The first 10 rows are patterns. Each new row is the sum of 3 different patterns, raised or lowered, with some noise. Before adding, each is slid sideways (what falls off one end comes back at the other) and multiplied by a number that may be negative. Names go in the order of the patterns.
Some rows, each with the names of its patterns after it:
[  6.9 -18.9  -6.7 -18.4   8.7   2.7   4.9  14.4  11.1  -0.6   1.5  -1.7
   1.3  -6.5  17.3   7.1  31.8  -5.8  -6.6  -6.6   8.8  11.3  -1.5   1.1
  -4.9 -10.1 -20.0  31.8 -31.8 -12.5  -1.2  -1.2   5.0   7.8   4.3   6.3
   7.2] -> z_837
[-13.7   9.4  -8.6  12.9  -5.7  31.8  -3.8  17.3  -5.8  -7.5   5.4  -5.5
   1.2 -22.3  -6.9  -1.3   0.3  -1.4   7.3  10.0   0.0   0.1 -27.4 -31.8
   8.3   1.9  -7.3   1.6 -11.7  -4.7  -0.3   1.4  -1.2  30.9  16.3 -15.2
  13.0] -> z_333
[ -1.9  -4.6  -3.6  17.1   1.1  -2.5  -5.6   1.7  -9.0  -4.5  26.4   5.3
 -23.6 -14.8   7.7 -16.2   2.3   1.5  -8.5  13.3  23.8   2.5 -25.6 -26.3
   0.1   3.5   0.3 -29.9   9.0   0.7 -11.9  -3.5  16.4  -4.4  -3.8   9.1
  -1.9] -> z_658
[ -1.5   0.5  -4.1   8.6  13.5   1.6  -0.8   3.8  13.7   2.8 -10.6  -8.1
  11.5  -7.1   0.6 -15.3 -15.4 -13.7  -6.3 -14.5  -6.4  -3.2 -22.0   5.1
  -1.0   0.5   1.9   5.9  23.6  -7.4   9.3  13.5   0.1  -5.7   0.7   0.4
  -3.6] -> z_631
[ -1.4   4.9  -5.3   1.9  -2.3  -2.9 -16.3  -9.4 -31.8  17.9 -31.8 -10.9
  11.5   0.0   6.4   9.4  -1.9   3.5   2.7  -2.6  -1.6   6.2  10.6   7.6
  10.9   0.6  11.6   5.9  -1.1  -5.5 -10.9   1.3  -7.4 -20.1   2.2   6.5
  -3.9] -> z_257
[ -0.7  -3.0  -5.3 -16.9 -20.5   2.6 -10.7   0.2   9.3  -6.3  -4.2   4.3
   3.4  15.3   1.5  -3.9   0.5 -18.4  -3.0   4.3   9.8   0.1 -13.3   7.2
  11.0 -17.4  -6.6   6.4   7.4  27.7 -22.9  12.6   3.3   1.5   1.6  -0.9
  -5.6] -> z_812
[-10.0  -8.0  -1.1  -0.2   5.4 -13.1 -21.5  -1.9   5.1   0.9  13.4 -17.9
 -11.2  -3.3   4.2 -10.6   8.1  10.7   5.4  17.8  10.5  20.1  -2.8   3.4
 -12.1  -0.7   3.7   0.6  14.7 -20.1  -8.1  -7.7  -1.3  12.5   2.2  14.6
  14.0] -> z_71
[ -5.1   6.4  19.4   4.3   5.4  14.0  -3.2 -11.7 -14.7  20.7  19.9  -7.4
  11.7   5.6  -1.1  12.2  19.4   2.5 -16.9  31.8 -23.8  12.0 -11.6  19.0
   1.2 -19.5  10.3  -4.9  10.9  -8.0  11.2  -1.0  -1.1  11.2   8.9   5.6
  19.6] -> z_231
[-10.0  10.1   8.4   0.5 -15.7 -31.8   5.4   4.0  -6.5   6.8   0.9   2.9
  -3.4  -1.8   0.5   6.7  -4.1   1.7  -9.6  -3.6  13.2  15.2 -31.8  -7.2
   4.3   3.6 -12.6  -2.2   1.0   1.2  20.0   7.6   2.0 -19.3 -12.8  -9.4
  14.1] -> z_180
[ -7.5   0.3  12.6  -0.1  -5.4   0.9 -22.2  -0.7  -4.7  -5.2   3.6   7.7
   4.1 -10.3  17.0  -2.0  31.8   8.4  11.4  20.9 -11.9  13.0   2.5 -10.0
   9.0  -1.4   6.1  -8.3 -31.8   1.4   4.8   5.8  11.1   7.5  -0.2  31.8
   1.4] -> z_502

New rows, each followed by the names of its patterns:
[-12.8 -45.3 -20.2 -27.8 -51.3  -8.6 -19.1 -22.0  -9.3 -22.9  -9.9 -20.6
  -7.4  11.8 -26.1 -22.4 -26.5 -24.9 -19.1 -12.9 -52.3 -20.0 -15.4 -16.2
 -23.2 -13.6   4.3 -19.9   8.7  -5.8  -9.2 -10.0 -13.8 -19.0 -18.2   2.2
 -35.8] -> z_631 z_180 z_502
[  7.4  13.7   6.3 -16.1  15.8  14.1 -10.4  24.5   5.3  26.3  22.1 -26.8
  25.7  -2.2  23.5   7.0  23.5  19.6  15.3  42.6  24.5  24.1  34.1   6.7
  10.1  17.0  16.5  11.6  28.7  28.7  -0.4  -6.8  34.5  32.8   7.8  26.6
  16.2] -> z_333 z_257 z_231
[  4.8  -4.0  13.1   2.0  -7.6 -10.3 -28.1 -22.2 -15.9 -10.6 -10.0  -9.1
 -31.9 -28.2 -32.7 -17.1  -5.4  -3.7   1.2  19.4 -29.2 -28.8 -19.8 -16.2
 -11.1 -31.1 -35.8 -23.7 -25.9 -29.5  22.5 -48.8 -42.1 -16.1 -14.3 -14.3
   5.4] -> z_837 z_631 z_71
[-43.2  20.4 -12.2 -34.5  -4.7 -14.6 -22.8 -17.9 -31.2 -10.1 -13.1  -0.7
 -14.7  -0.2 -16.9 -15.2 -22.0 -25.6 -32.2  -7.3  -8.2 -17.3  -9.8  -7.0
 -33.4 -22.4 -32.6 -14.0   2.3 -14.4 -18.9 -13.6 -20.0  -1.9  -8.1 -13.7
   0.8] -> z_837 z_812 z_502
[  1.3   4.0   0.7   7.9 -19.1 -11.0   8.8  10.2   6.0   9.8 -29.2  -9.8
   0.7  20.8  -2.8   4.8  25.2  12.8   7.4   3.2 -15.9  34.6  -2.6  13.2
  -4.1  -2.2  -2.4  23.8  -4.5  -2.6   1.9  13.4  23.8 -15.0  45.8 -12.2
 -23.4] -> z_837 z_812 z_71
[ 17.0  19.6  -5.0   1.4  32.8   9.8  17.6  16.3   3.4   9.0  24.0   8.5
 -10.3  18.7  23.6  40.7   8.2  27.6   9.3  17.7  10.9  11.1  15.0  20.6
   1.0  19.9  11.3 -10.3   5.2  11.1   8.9  21.8   5.3  11.9  36.0  18.5
   5.3] -> z_837 z_658 z_502
[ -4.6   2.5 -13.6  -6.7  12.8 -27.1  10.9  21.1 -10.4   1.5   5.0  -2.8
  15.6  -1.1   2.8   0.3  -1.2   3.3  19.6   2.1  -4.3 -15.1  -2.1  15.7
  -0.2  -8.3   8.5  11.2  31.8 -26.5  10.6 -15.9   6.4   9.0  -7.5 -14.8
  -0.1] -> z_837 z_333 z_812
[ 31.1  31.2   8.0  40.6  32.5  -2.5 -11.8  15.5   9.2  29.5  28.3  26.0
  23.6  54.4  25.6   0.9  19.0  29.0  20.7   3.9  17.4   1.1  23.4  23.9
  15.2  29.3  48.0  27.9   6.3  39.8  21.9  52.7  34.2  25.6  39.7  17.0
  43.7] -> z_631 z_257 z_502
[ 11.9  10.4 -12.7   9.9   8.2  29.5   8.0  -7.4   6.2   1.1   3.9   8.6
 -18.8  12.0  12.3   9.7  10.0  15.9   6.9   7.3  29.0  11.0  21.7  15.1
   2.9  10.4   4.4  16.7   0.3  20.1  -3.5  -1.5  -0.1  -2.8  15.3  -7.3
  13.1] -> z_631 z_812 z_502
[  8.2   4.6   3.2  14.7  19.1  18.6   7.4  18.8  -3.9   6.9  31.4  20.4
  15.4   0.6  23.5  14.5  -4.3   8.8 -21.8   8.3   6.2  11.1  14.6  13.0
   2.1  21.5   7.6   7.7  33.9   6.4  43.4  11.5  12.4  14.5  -0.7   5.2
  -6.2] -> z_837 z_180 z_502
[ 20.8  16.8  21.0  18.1 -13.7  -6.6 -15.4  -8.8  24.0  16.3  -0.1   8.7
 -31.4  -1.0  12.3  -0.6 -11.2   6.5  14.5  47.7  10.6   1.6 -22.0  32.1
  -4.0  -1.5   1.1 -17.2 -12.4   1.2  13.6   1.1   9.9  -7.7 -14.0  12.0
  -5.2] -> z_658 z_180 z_502
[ -5.9  10.9   8.9   7.0   4.8  -1.5   0.2  14.9   5.4  -1.8  15.6 -11.4
  -8.8   6.6  -6.9   6.8   0.1  13.1   8.0  -6.6 -13.0   6.6  -4.7  -4.6
  -8.6 -20.2  -9.4   3.3  -3.2   4.7 -10.7 -13.2 -15.4  -5.8 -12.3  -4.7
  -3.2] -> z_631 z_257 z_71
[-31.2 -48.7   5.9 -52.1 -35.2 -40.3 -14.4  -5.5 -18.1 -16.8  -9.0 -11.5
 -16.2 -10.6 -38.2 -50.5  11.5 -26.3 -19.0 -17.5 -14.5 -25.4 -37.0 -21.7
 -25.1   6.7 -27.0 -25.6  -6.4 -36.5  -8.1 -19.7 -10.2 -12.1   0.9 -22.3
  -7.2] -> z_333 z_257 z_231
[-27.8 -29.6 -33.6 -11.7 -31.5 -22.6 -27.7 -22.0 -48.3 -42.8 -63.5  -9.1
 -22.0 -29.8 -30.0 -38.1 -29.7 -21.3  -9.4  -9.9 -23.7 -82.9  23.9 -35.5
 -29.6 -13.1 -34.8 -38.5 -22.0 -15.8 -50.0  -8.5 -14.4  -7.2 -14.5 -24.0
  -5.3] -> z_837 z_257 z_231
[ 27.1  19.8  18.6  11.5   1.3   4.1  50.1  20.0   2.9  -6.5   7.6   4.1
   3.0  17.2  18.5  25.2  21.7  15.1   2.8   2.6  22.2  30.7  14.9 -11.2
   2.8   8.0  32.4   4.8  18.4  18.1   3.2  11.8  13.0  -1.2   4.5  -0.5
  38.7] -> z_658 z_812 z_71
[-14.5  -5.0 -19.7 -14.2 -10.6 -25.8 -21.6 -21.8  -6.5 -19.3 -28.5 -20.5
 -23.7 -14.2  -3.1 -18.5 -19.4  -9.7 -35.3  -3.6  -7.2 -29.2 -23.6  -3.9
 -41.0 -15.2 -20.5 -14.6 -31.5 -39.0 -13.3 -29.6 -15.5 -19.3 -10.9 -22.8
 -18.3] -> z_658 z_812 z_231
[ -9.5 -28.2  -7.7   0.9  -1.7 -33.9 -30.9  -0.7 -45.1 -24.3 -40.5 -24.3
 -36.8 -25.7  13.0 -42.5   3.8 -20.2 -10.6 -30.3 -23.6  15.2  -5.5   5.8
 -31.3 -15.5 -35.1 -13.1  -8.2 -42.1 -23.5 -19.9 -38.5 -28.8  -2.5 -48.7
 -27.2] -> z_837 z_231 z_502
[-12.7  -2.4 -23.2 -48.9   3.2  -3.0 -10.5 -23.5 -12.9  12.0 -15.7  -2.1
  29.4  -6.0 -18.6 -11.6  -7.9   0.6 -17.6 -18.9  13.2   7.4  -2.6 -15.8
 -33.9  13.4  -8.7   4.4 -15.8 -27.4  -3.2  -4.9 -14.0 -17.4 -15.8  -8.2
  13.1] -> z_658 z_631 z_812
[-51.2  21.8  -5.8 -22.4 -27.0 -51.7 -13.2  -6.6 -27.7 -14.6 -31.2   7.2
  14.1   6.1 -22.2  10.7  -8.0 -41.4  -9.8 -41.5  -4.6 -12.8  -0.8 -18.6
   1.8 -17.2 -24.4   2.8 -11.1   2.7 -20.2 -22.4 -34.3 -20.6  -0.6 -12.5
   7.2] -> z_837 z_333 z_502
[  7.4 -10.6   0.8  21.9   3.4 -28.6  24.3  -6.1  15.2 -14.7  20.1   2.6
  -6.3  22.2 -13.1   3.4  -9.4 -16.2  20.4 -27.3  -0.3  20.9   6.1  22.9
  -0.6  -3.0  23.1   4.0   4.5  17.0   3.6   2.1   0.7  32.0  27.4   9.3
  15.9] -> z_257 z_812 z_231
[-11.0   0.7  -9.2 -31.1   6.5 -26.3  -8.8  20.5 -34.1 -18.5  -4.8 -13.7
 -10.1   0.8   6.1  31.6  20.0  -1.9 -25.8 -14.5 -21.1   9.8  -5.4  -7.7
  -8.7  -0.6 -31.1 -20.7  13.6 -16.5  -6.2  -8.4   3.6  14.1 -13.3 -46.3
   0.4] -> z_837 z_333 z_812
[ -8.4  20.9  14.5   8.8  22.8  14.1 -25.4 -19.1  18.6  -1.2  18.4 -13.7
  24.9   3.8  15.4 -16.5  -5.2  14.4  22.0  12.9  -0.4  16.8  10.6  30.4
  21.2  11.7  14.4  24.6  28.1   6.0  39.3  -2.9  52.1  51.2  -3.2   5.4
   9.1] -> z_333 z_257 z_812
[ -6.1   8.0  -1.1 -12.7   3.9  17.9  23.4 -13.5 -11.0 -20.3  15.5  -7.6
  -5.0   3.2   6.8 -11.8  -2.5  -3.5  -6.5 -10.9  10.0   2.8  18.2 -28.0
 -14.9 -24.4  14.5 -13.1  -5.1   5.7 -24.2 -11.1   1.6  26.7 -29.3  -0.2
  -7.6] -> z_837 z_658 z_257
[ -0.5   3.2 -14.1  11.0 -13.3 -16.2 -31.5 -38.9 -40.9 -29.9 -17.3  -6.0
   1.5 -20.4 -12.9  -6.9 -23.4  17.8  10.8 -28.3   1.7 -19.2 -35.9  -8.1
 -51.6 -14.6   4.5 -12.5  -9.2 -11.6  15.0  18.4   7.4 -22.3 -13.1 -20.7
   4.6] -> z_837 z_257 z_71
[ 12.6  15.8   1.0   2.3  11.3  -8.0  -6.9  -4.5 -11.3  -7.4 -11.8  -4.2
  22.9  -9.9  23.5  11.5 -11.3 -11.8  13.5   2.3  17.5   0.5 -12.1   1.6
 -20.8 -14.5   3.4   8.3  -5.8  -7.9  -6.6  13.4   5.9   1.6   9.4   4.5
  15.4] -> z_257 z_812 z_71
[ 20.5  15.4  -7.2 -14.7   1.3 -10.4   2.7   9.8  -9.0  -0.5  10.2  -7.6
 -40.1 -41.4   3.6  -4.7  13.1 -19.1  11.0   0.0  14.2 -25.3   9.2 -10.7
   2.2   6.6   0.5   0.0  -2.4  14.3  33.5  10.4  29.2 -21.0  27.5  -2.8
 -14.8] -> z_333 z_658 z_257
[ -7.8 -26.9  -6.6   6.8  16.1 -12.3  24.7   7.0   0.8  -6.5  -3.7 -16.5
 -17.5  -1.0  -3.4 -18.5   7.1 -19.2  39.9 -17.2   9.2 -23.7   0.7  -7.9
  -8.9  -6.2  -6.9  -9.5  14.8  -7.6 -15.9 -23.3   0.5 -10.8  -0.8 -15.4
 -27.0] -> z_837 z_257 z_812
[ 21.5  23.4  10.6 -11.6  10.9   4.1   5.1   0.5   6.5 -10.6  14.8  28.8
 -11.1  27.7  51.6   5.4  22.0  16.5  22.3   1.5   5.4 -10.7   4.0  -9.3
   5.1  25.2   9.4   1.6 -16.1  -8.8  -4.3  -2.9 -18.7  10.4  26.8  -0.6
  19.4] -> z_257 z_231 z_180
[  4.2 -26.5  -3.7   0.1 -28.5  -1.8 -11.9 -27.6 -39.3 -16.5 -71.5  -4.8
  -2.5 -24.8 -42.2 -14.2 -34.2 -28.9  -6.6 -47.6 -28.3 -37.5 -29.5 -29.6
  -6.6  -0.8 -53.4 -30.7 -61.3 -17.3 -28.0 -33.9 -14.9 -56.5 -26.6 -13.4
 -61.4] -> z_71 z_231 z_502
[-23.4  -8.0 -28.0 -12.3 -41.5 -10.5 -20.8 -18.8 -25.6 -27.5 -18.2 -24.0
 -17.4 -10.7 -14.3 -20.6 -20.6 -21.1 -19.1  -6.7 -20.2  -1.8 -49.0 -36.4
 -15.4 -37.6 -10.5 -21.2 -18.7 -18.2 -10.0 -10.1 -28.2   9.6  -8.1  -8.0
 -32.8] -> z_257 z_231 z_502
[ 39.5  54.9  12.5   9.9  -0.1  38.5   3.5  -6.8   0.2  24.7  30.7  10.9
  22.6  -4.0  -2.5  10.0  15.9   7.5   8.6  19.6  12.8  33.4  18.6  41.7
  15.0 -12.6 -13.8  51.0  30.1   4.3  31.6   2.9   5.5   9.6   0.8  -8.5
   5.8] -> z_658 z_71 z_180
[  3.1 -12.0   0.0 -17.6  -6.3 -37.2  31.1 -44.1 -22.8  20.8   3.9  12.3
  14.1  -4.7   6.6  -0.2  -5.3  -5.1   7.9   1.3  11.7   8.7   9.7  28.8
  12.7  -2.9  -4.0 -16.3  11.1  -3.9  -6.6   4.2  27.4  -9.6  -9.2  -0.4
  -8.8] -> z_837 z_257 z_71
[  6.5   7.6 -17.6  23.9   8.8  16.3  32.8  20.0  37.7  11.2  29.6  36.5
  16.8  20.5  20.9  -2.4   6.0  22.3  17.9  14.9  18.3  32.1  31.8  15.4
  18.9  24.9  14.7  25.2  -3.7  37.3   0.8  22.8   3.9  -2.9  -1.0  18.0
  -0.2] -> z_658 z_631 z_812
[ 28.4  12.0  10.0   7.8  23.3  15.8  17.9  30.4  52.3  49.0  -7.5  43.8
  20.8  22.6   7.6  23.3   9.6  45.0   9.7  51.6  17.1  -3.7  11.5  12.9
   5.8  -7.8  12.2   5.8  24.9  33.1  29.7  16.2   0.6  21.7   2.9 -13.9
   3.5] -> z_333 z_658 z_257
[-65.4   8.1 -14.2   0.2 -31.5  -6.0   3.8 -20.6   0.0 -34.3 -24.9 -28.9
  -4.7   3.5 -31.2 -26.7 -15.3  -9.2  -2.6 -18.6 -16.9   2.2 -26.8 -27.1
  -2.5  -4.2  -0.4 -25.2 -29.6  -0.7 -29.6  -4.4  -1.7   5.3 -44.4  16.8
  15.7] -> z_658 z_257 z_231
[-27.5  -4.1   0.2  -0.1  13.9 -33.0  -2.6 -14.2 -31.6 -29.9 -26.9  -6.5
 -18.9 -11.1 -15.4  -3.9 -10.4  -1.9 -32.6 -42.2 -24.6  17.7  -4.9 -15.7
 -25.4  -0.2 -15.7 -22.0 -26.4   5.5   3.8 -35.4  18.6 -12.8   0.1 -28.7
  15.4] -> z_333 z_231 z_180
[ -0.7 -11.7  -1.4 -22.0  31.2 -11.7  -3.4  12.0  12.9  17.6  20.2   8.1
  13.0  12.1  13.8  -9.1   3.4  26.2   0.1  23.5   5.4  27.7   6.7   4.2
  -9.7   4.8  -7.7   2.0  -2.6  11.1  30.0  -6.4  25.6  17.8   4.7  11.6
   6.8] -> z_333 z_257 z_812
[  9.8  -9.1 -18.7 -47.1 -34.6  -3.4 -41.1  -6.7 -26.5  -2.8  -1.2 -15.9
 -13.7 -13.3  -5.9  26.3  22.5 -13.3 -24.3 -31.8 -19.7 -16.9 -33.6 -14.7
 -13.0 -14.3  -7.4  -6.7 -24.5 -15.0  10.7 -11.7 -14.6 -27.7   2.9 -23.1
 -31.9] -> z_658 z_812 z_502
[-22.5 -20.3  -3.9 -30.7  23.9 -16.9  -9.5   3.0 -21.2  -9.8 -10.7 -17.6
  21.6 -10.3 -21.3 -12.3 -10.7 -31.4  -5.8 -26.3   9.4 -17.1 -14.2  -2.9
  -9.9   7.3   1.9  20.7 -20.2   1.4   9.2 -33.1  10.7 -15.8  24.9 -45.8
  -6.3] -> z_71 z_231 z_502
[-11.6  18.5  17.0 -11.0  -6.0  42.5 -14.4  -6.8  13.4  15.8  25.0  24.4
  22.2  18.8  15.4  30.9   0.9 -19.5  -8.9  24.5  24.1  -1.1  21.5  20.5
  13.0  35.1  17.4  21.7  -3.8  14.6   8.8  54.1  -1.6  16.4   7.7  13.2
   9.7] -> z_837 z_71 z_180
[-18.7 -35.4 -14.5  -5.2 -15.8 -37.2  -8.5 -48.0 -42.5 -31.6 -47.0 -25.0
 -43.5 -21.9 -15.9 -17.8 -27.7 -29.1 -16.2  -7.9  -9.5 -16.0 -18.7 -39.2
 -37.8 -13.5 -47.6 -35.2  -3.3 -17.3 -30.2 -18.3 -27.7 -23.3   6.5  -9.7
 -11.7] -> z_658 z_71 z_502
[-15.2  10.7 -11.1   1.0  14.4  11.4  -4.6   9.0   4.1   7.5  20.0 -30.0
   5.0   8.2  21.4  27.5   0.7   4.4  -9.0  30.3  -6.6  -9.1  23.0   5.8
  -2.5  -1.6   0.5 -10.6  -7.9  -5.5   3.0  -2.2 -13.9  -4.4   6.6 -12.2
  -8.2] -> z_837 z_658 z_257
[  6.9   3.5  22.6  -8.4  30.9   8.1   1.9  15.6  -8.8   4.1  15.8  13.9
   3.1  -4.6  19.8  21.4  -7.0   1.2   1.8   0.3  14.7 -12.3  22.0  10.2
  11.6  -1.7  12.3   1.6  23.6   8.2  23.8   9.8 -25.9  22.1  -8.8   6.4
  15.5] -> z_333 z_812 z_502
[ 18.9  20.6  20.8  16.0  23.0  16.8   5.1   7.7  20.2  19.7  13.4  15.8
   9.7  18.3  16.4  18.3   6.9  -3.1  16.8  -6.9   5.8  -9.8  27.7 -12.3
   3.5  22.1  12.1  21.5  17.6  29.2  10.7  19.1  24.1  15.7  15.3  26.6
  14.8] -> z_631 z_257 z_231
[ 10.0   1.9 -10.2  11.9   8.8   1.2  -0.4  -4.7   5.4  18.2 -14.9   0.7
  20.6  27.1  34.2 -20.7  16.8   8.3  15.1  15.6  -6.1   5.3   9.3  -0.1
   1.4   1.6 -11.6   7.8   7.1  13.0  16.2   0.6   4.3  25.8  12.7  16.9
   3.8] -> z_658 z_631 z_812
